The same things were measured in two ways. Each way mixes the same 11 hidden numbers, adds some noise and spreads widely along 6 directions of its own, which tell nothing about the thing.
In the rows, 128 means zero.
Some things both ways: the first way, then the second way.
[121 171 174 118  96 131 186  51  79 162 183 107 172 141 169 166  82]
[159 124 149 117 125 105 129  83  98 148 178 133 220 154 168 140 100 132
  74 148 101 154 154 124 142]

[106 119  98 188 138 122 150 162 147 160 137 131 120 118 172 134 147]
[ 49 140  94 147 160 144  92 150 115 102 140 128 126  90 141 121 185  80
 110 170  94  63  79 164 141]

[ 51 183 131 225 172 180 146  98 127 123 110 156 155 135 119 125  97]
[124 130 122 124 138 117 122 117  95 148  99  84 159 103 128  99 110 130
 154  73  88 142 154 151 130]

[148 103  92  93 135 148 110 185 150 107  79 165 113 138 123 124 121]
[142 129 142 113 103 137 127 129 118 140 112 112 171 131 148 115 109 125
 125 115 107 120 105 135 124]

[122 122 110 127  80 101  79 180 124 127 141 126 157 146 141 139 115]
[121 147 138 134 138 112 123 123 134 133 160 138 144 110 164 145 118 108
 108 122 108 104 161 149 158]

[142 130 136 156 119 140 144 139 125 117 146 127 139  87 125 124 110]
[ 78 140 100 158 125 121 136 131 126 102 133 112 185 142 153 105 148 110
  91 134  88 101  78 141 138]

[158  84 170  92 156 151  88 143 115 103 125 119 141 164 126 134 116]
[206 119 170 114 110 111 144 140 182 113 152 130 181 210 142 188  95 102
 103 170 124 109  57 113 112]

[138 131 146  99 100 111 123 155 169 112  83 170 142 133 123 108 123]
[156 119 146 120  86  95 134 143 107 125 130 130 190 164 186 132 153 136
  73 141 135  88  94 131 106]

[138  99 141  91 151 168 133 144 120 126 127 111 127 133 129 144 122]
[ 93 119  88 133 124 150  93 122 114 113  94 127 129 106 123  72 150 124
 173 116  97 184 130 162  96]

[158 110 123  74 150 158 140 145 109 113 142 103 124  87 111 116 128]
[121 162 149 136 137 158 157 113 179 149 176 169 103 126  45  96  95 165
 202 175 161 189 115 110 124]

[133 150 139 123 100 167 178 157 173 107  88 171 157  94 110 125  82]
[136 147 111 151 137 143 116 118 133 134 109 146 101 133 137  92 127 124
 161 135 131 194 164 145 122]

[141  63 166 113 171 147 150 146 141  70 128 129 131 145  86  90 136]
[171 126 166 171 140 128 106 124 140 102 147 176 121 160 115 156 114  92
 166 159 125 130 104 126 125]

[133 144 112 155 149 143 117 159 115 161 121 131 121 124 197 128 124]
[135 140 139 129 138 126 111 139 125 118 134 106 116 117 137 107 148 107
 107 112 133 120 119 140 134]

[108 163 146 119 133 175 115 140 130  97  80 150 163 107  95 109  93]
[146 147 135 120  99 125 156 112 136 148 110 100 153 131 121  88 106 156
 156  81 135 177 134 132 108]

[110 144 133 110 147 146 103 108  97 108 180 108 133 125 112 132 157]
[125 110 148 150  85 126 123 144 118 109 152 129 181 150 180 137 134 112
  63 166 112  74  65 136 149]

[142  92 131  49 143 136 133 132 151  79 160 131 133 132  64 142 162]
[ 94 119 108 117 118 110 105 134 102 140  87  75 157  86 150 107 139 122
 148  88  88  97 131 187 124]

[128 122 124 101 147 159  96 132 128 107 158 106 138  91  97 146 164]
[ 95 126 114 168 105 103 132 115  92 127 123 101 175 120 157 105 159 135
 113 150 105 100  92 174 134]

[104 133 121 122 144 149  87 146 134 120 126 126 132 132  92 134 131]
[148 102 124 150  74 139 131 149 131 119 113 131 139 143 161 122 113 131
 113 134  95 130  92 142 121]

[139 106 132 115 140 144 111 122  84 123 145 102 130 126 167 128 162]
[145 158 152 145 128 160 134 115 156 140 146 181 113 133 115 124 108 124
 170 167 142 155 127 121 127]

[105 131 124 102 139 136 114 129 107 107 132 137 112 136 138 125 172]
[154 162 180  73 150  98 134 118 100 165 181 130 200 141 143 158 122 128
  83 141 153  73 141  94 128]

[153  96 121  66 157 160  87 186 128 116  93 120 119 121  86 125 106]
[164 176 149 109 182 111 142 123 134 159 133 104  83 105 102 138 115 100
 141  83 126 114 149 129 128]

[121 172 182 117  87  85 152  88 113 146 117 140 174 149 146 108  69]
[174 122 170 165  89 116 126 106  94 135 155 156 127 126 160 119 126 138
 110 120 141 151 153 133 134]

[108 158 185 138 159 139 138  56  67 118 176  98 156 121 124 108 124]
[ 96 131 141 165 110 143 128 120 121  98 171 145 173 139 129 102 161 121
 101 169 129 113  57 125 133]

[172  97 137  66 118 135  63 151 101 126 116 109 122 121 137 151 124]
[122 146 117 136 114 145 146 140 148 137 114 133 125 131 124 110 127 136
 152 148 128 143 107 139 114]

[150 126 172  99 124 122  68 136 106 107  85 149 148 168 131 119  81]
[119 153 125  97 139 111 128 137 128 130 117  96 178 123 135 101 153 129
 127  98 137 110 114 135 107]

[170  73 138 149 109  94 178 157 143 159  98 147 118 146 207 127  97]
[178 129 164 122 120 113 139 133 145 140 134 128 160 173 138 184  75  97
 127 134  98  97 104 121 123]

[144 132 132 121 151 134 108 106  85 159 137 109 116 122 174 137 136]
[138 192 130 104 174 127 144 124 126 174 104  95  89  93 124 110 129 101
 132  94 121 101 130 143 132]

[103 158 144 121 126 150  83 106 135 108 126 143 148 110  93 153 159]
[ 56 164  74 100 150 150 143 155 145 134 139 144 177 121 118  87 194 164
 133 220 148 121  69 143  98]

[138 126 107 140 124 145  82 146  96 165 124 107 128 124 171 166 107]
[135 161 121 141 163 135 133 127 126 159 120 132  86  97 125 125 106 115
 163 120 109 143 174 147 146]

Other things, the second way, with their names:
k114: [131 152 125 104 161  91 113 104  75 162 128  98 161 116 155 110 148 121
  88 127 109 104 140 150 125]
k124: [155 153 155 123 146  78 137 113  82 153 127  85 123  78 145 121 137 113
 103  44 110  82 148 154 139]
k987: [106 100 143 154  55 125 126 119 103 114 128 119 207 132 170 121 139 135
 121 129 109 103  87 158 122]
k6: [147 127 147 153 104 144 119 101  99 133 127 131 110  99 129  87 134 136
 152  92 131 189 167 146 120]
k774: [128 152 101 144 137 133 155 104 146 145 116 135 107 114 103  90 114 144
 166 126 100 186 125 152 107]
k249: [ 89 165  92  76 154 130 136 162 147 147 102  87 153  94 140 115 123 123
 145  83 102 103 146 146 127]
k11: [ 86 107 105 132 130 113 101 123  95 115 121  79 190 108 152 115 148 109
 112 113  73 109 111 174 126]
k102: [101 113 119 127 113 146 134 122 148 114 160 154 168 121  91 118 114 153
 174 150 105 175 114 137 104]
k858: [160 140 132  97 147  97 143 141 143 139 148 110 151 135 137 146 118 132
 105 115 122 124 140 132 123]
k771: [130 154 135 126 155 101 100 106  45 156 114  76  95  64 163  90 170  97
  72  45 108 100 171 161 137]
k550: [133 134 135 156 152  83 113 127  65 109 132 106 172 130 168 137 163  97
 100  87 108  94 154 138 128]
k42: [ 92 106 132 136  69 140 120 120  91 134 121 119 180 126 140 103 147 148
 137 155 124 128  98 148  97]
k606: [149 158 167 119 171  96 135 142 106 138 184 145 178 132 148 164 162 113
  66 188 141  38  80 119 153]
k588: [171 125 164 157  72 148 138 109 133 144 125 164 131 144 154 131  66 123
 141 121  99 149 128 127 142]
k62: [154 138 160 148 118 119 126  97 104 147 140 131 126 124 135 117 106 121
 128 102 120 141 152 133 133]
k936: [145 123 152 129  72 143 166 136 145 124 159 159 173 155 109 112 117 166
 131 153 140 151  66 100  98]
k617: [132 136 132 127 157 140 130 117 100 131 154 149 157 118  95 105 143 142
 150 147 119 169 128 117 105]
k859: [168 118 148 155 109 128 119 122  87 132 119 120 139 121 175 129 121 106
 107  94  96 135 154 142 139]
k300: [174 123 168 114  81 110 143 121 142 137 132 107 165 150 141 132  82 139
 135  74 133 146 142 122 117]
k910: [161 108 137 155  86 150 143 137 141 128 147 167 110 132 115 101 110 166
 148 163 135 191 112 132 116]
k960: [119 130 103 161 127 141 114 112 120 125 101 122 107 107 154  98 139 103
 124 128  78 145 107 176 134]
k895: [139 155 139  98 132 101 153 118 117 149 147 116 175 131 146 134 136 131
  96 114 126 106 128 125 115]
k356: [ 98 117 138  96  99 104 130 103  91 137 146  75 227 112 154 114 127 129
  65  97  74  86  83 147 129]
k876: [155 134 123 129 152  70 131 120  89 128 123  96 176 115 185 149 140 104
  80  75  72  92 148 159 138]
k768: [ 48 138 114 137 117 113 104 103 119 127 180 160 187 125 141  87 139 151
 102 193 131 121 112 146 143]
k36: [126 168 131 121 138 148 121 162 190 114 127 130  95 163 115 125 129  96
 150 143 165 126 109 109 115]
k934: [163 136 138 159 169 120 114 137 124 130 123 109  93 123 137 160 125  77
 133 140  98  98 116 160 150]
k316: [183 141 148 153 105 100 171 121 141 147 129 118 148 158 153 141  86 132
 102 120 105 117 102 135 145]
k329: [119 136 119 164 115 130 118 104 140 127 116 131 126 141 141  92 119 118
 141 134 110 163 116 156 135]
k695: [122 146 109 105 139 121 139 116 108 158 103  95 137  80 136 108 128 131
 139  77  86 138 150 163 116]
k266: [173 131 152 137 150  84 117 124  69 156 124 111 120  97 160 148 126 113
 121  85 112 103 193 151 136]
k715: [185 162 139 122 145 131 160 149 140 173 117 132  70 119 107 132 104 143
 165 129 145 151 158 123 119]
k452: [ 90 175 110  74 168 120 153 132 134 177 150 118 178 115 123 137 128 143
 122 173 115  90 117 137 122]
k248: [118 137 117 107 104 118 131 151 150 114 116 110 158 131 160 108 134 115
  90 101 110  92  76 136 120]
k180: [ 92 172 132 142 137 125 121 110 116 143 133 137 116  89 125  70 159 137
 145 127 149 118 120 147 136]
k991: [134 102 137 165 105 124 126 134  79 111 147 134 183 130 161 134 146 122
  96 138  92 112 109 137 125]
k697: [155 148 142 113 139 113 144 138 142 131 147 139 123 121 132 140 124 121
 125 102 126 123 141 124 117]
k191: [114 143 127 110 138 159 126 176 160 114 150 150 106 108 120 131 159 113
 123 160 144  96  83 125 118]
k178: [167 106 155 186  84 144 119 142 124 107 135 158 128 151 189 153 120  90
  85 155 100  96  89 139 155]
k731: [147 164 127  62 168 115 147 146 151 169 132 117 128 124  96 137  98 133
 148 116 123 123 140 117 105]
k461: [197 165 182  96 151  62 132 126 120 151 148 113 124 136 172 168 124  96
  73  75 152  70 168 126 130]
k202: [150 126 130 156 125 147 141 139 116 132 122 132 113 116 122 121 128 127
 144 137 106 147 110 141 126]
k264: [ 62 146  98 127 154 127 144  98 137 125 199 171 227 139 126 112 152 149
  96 240 102 135  70 143 138]
k836: [152 106 132 156  83 105 125 131  89 134 102  95 144 125 191 135 109 113
 107  69  88 126 174 158 137]
k740: [119 131 128  89 103 110 143 145 151 137 151 125 207 165 163 146 107 137
  84 166 113  93  92 123 124]
k796: [ 95 154  97 143 158 155 115 139 124 146 122 137 117 115 124 101 125 124
 148 170 110 142 137 142 146]
k448: [108 122 115 148 110 181  97 163 105 126  62  98  99  89 169 112 169  82
 138 127  96  83  81 175 127]
k820: [132 171 140  75 143  87 160 146 141 159 126  66 183 134 125 130 118 140
 120 100 140  74 108 128 121]

Some of these things the first way, each followed by its name:
[156 120 118  99 127 145  92 138  88 158 112 116 126 142 170 157 106]  k859
[110 130 145 116 121 127 131 116 119 111 130 127 165 130 134 121 143]  k987
[ 92 155 116 169 146 130 115 133 144 133 144 138 128 116 118 121 158]  k910
[164 134 171  90 122 144 140  86  94 172 125  91 172 125 133 149  46]  k774
[ 72 142 131 184 159 165 108 118  97 154 130  96 167 146 146 145 112]  k102
[ 87 150 143 119 137 113 155 102 121 125 165 127 146 147  99 125 121]  k356
[128 112 161 106 138 110 131 111 128 122 143 130 118 151 109 131 129]  k731
[153 116 172  49 114 128 128 129 113  84 133 126 157 135  94 112 106]  k300
[141 125 150  95  70  85 138 142 148 120 140 149 143 143 126 138  98]  k740
[113 112 138 165 162 127 105 122 109 138 125 131 105 144 144 134 153]  k617
[152 115 123  75 111 127 147 182 162 121 102 142 142 112 138 102 143]  k461
[ 59 135 113 191 173 170 105 146 129 119 172 118 133 128 123 156 176]  k11
[130 115 143 157 107  83 135 129 142 134 115 159 128 146 128 127 115]  k991
[ 79 168 142 122 157 156 106 108 120  76 138 129 165 122  67  84 142]  k180
[183 110 134 129  98  77 150 130 147 155 127 157 101  98 177 137 154]  k715
[ 98 168 130 145 128 154 148  74 105 171 140 114 156 114 165 175 123]  k452
[170 112 123 103 131 157 160 114 129 153 134 113 160 112 128 152 113]  k876
[114 138 133 141 160 141 156 107 126 121 125 131 131 100 119  96 163]  k936
[158 118 107 148 112  84 115 166 133 178  94 151 119 144 205 127 122]  k191
[146 133 140  82 117  79 134 133 118 159 150 127 103 131 148 129 133]  k771
[132 132 168 120  90  79 160 112 146 120 137 154 149 121 125 115 136]  k895
[161 104 124   4 119 169 110 175 121 138  60 117 126 113 133 153  91]  k42
[178 110  85 107 139 129 115 152 139 153  84 152 117 130 160 133 121]  k606
[151 131 124 138 125 118 163 134 141 141 127 145 142 125 159 103 121]  k248
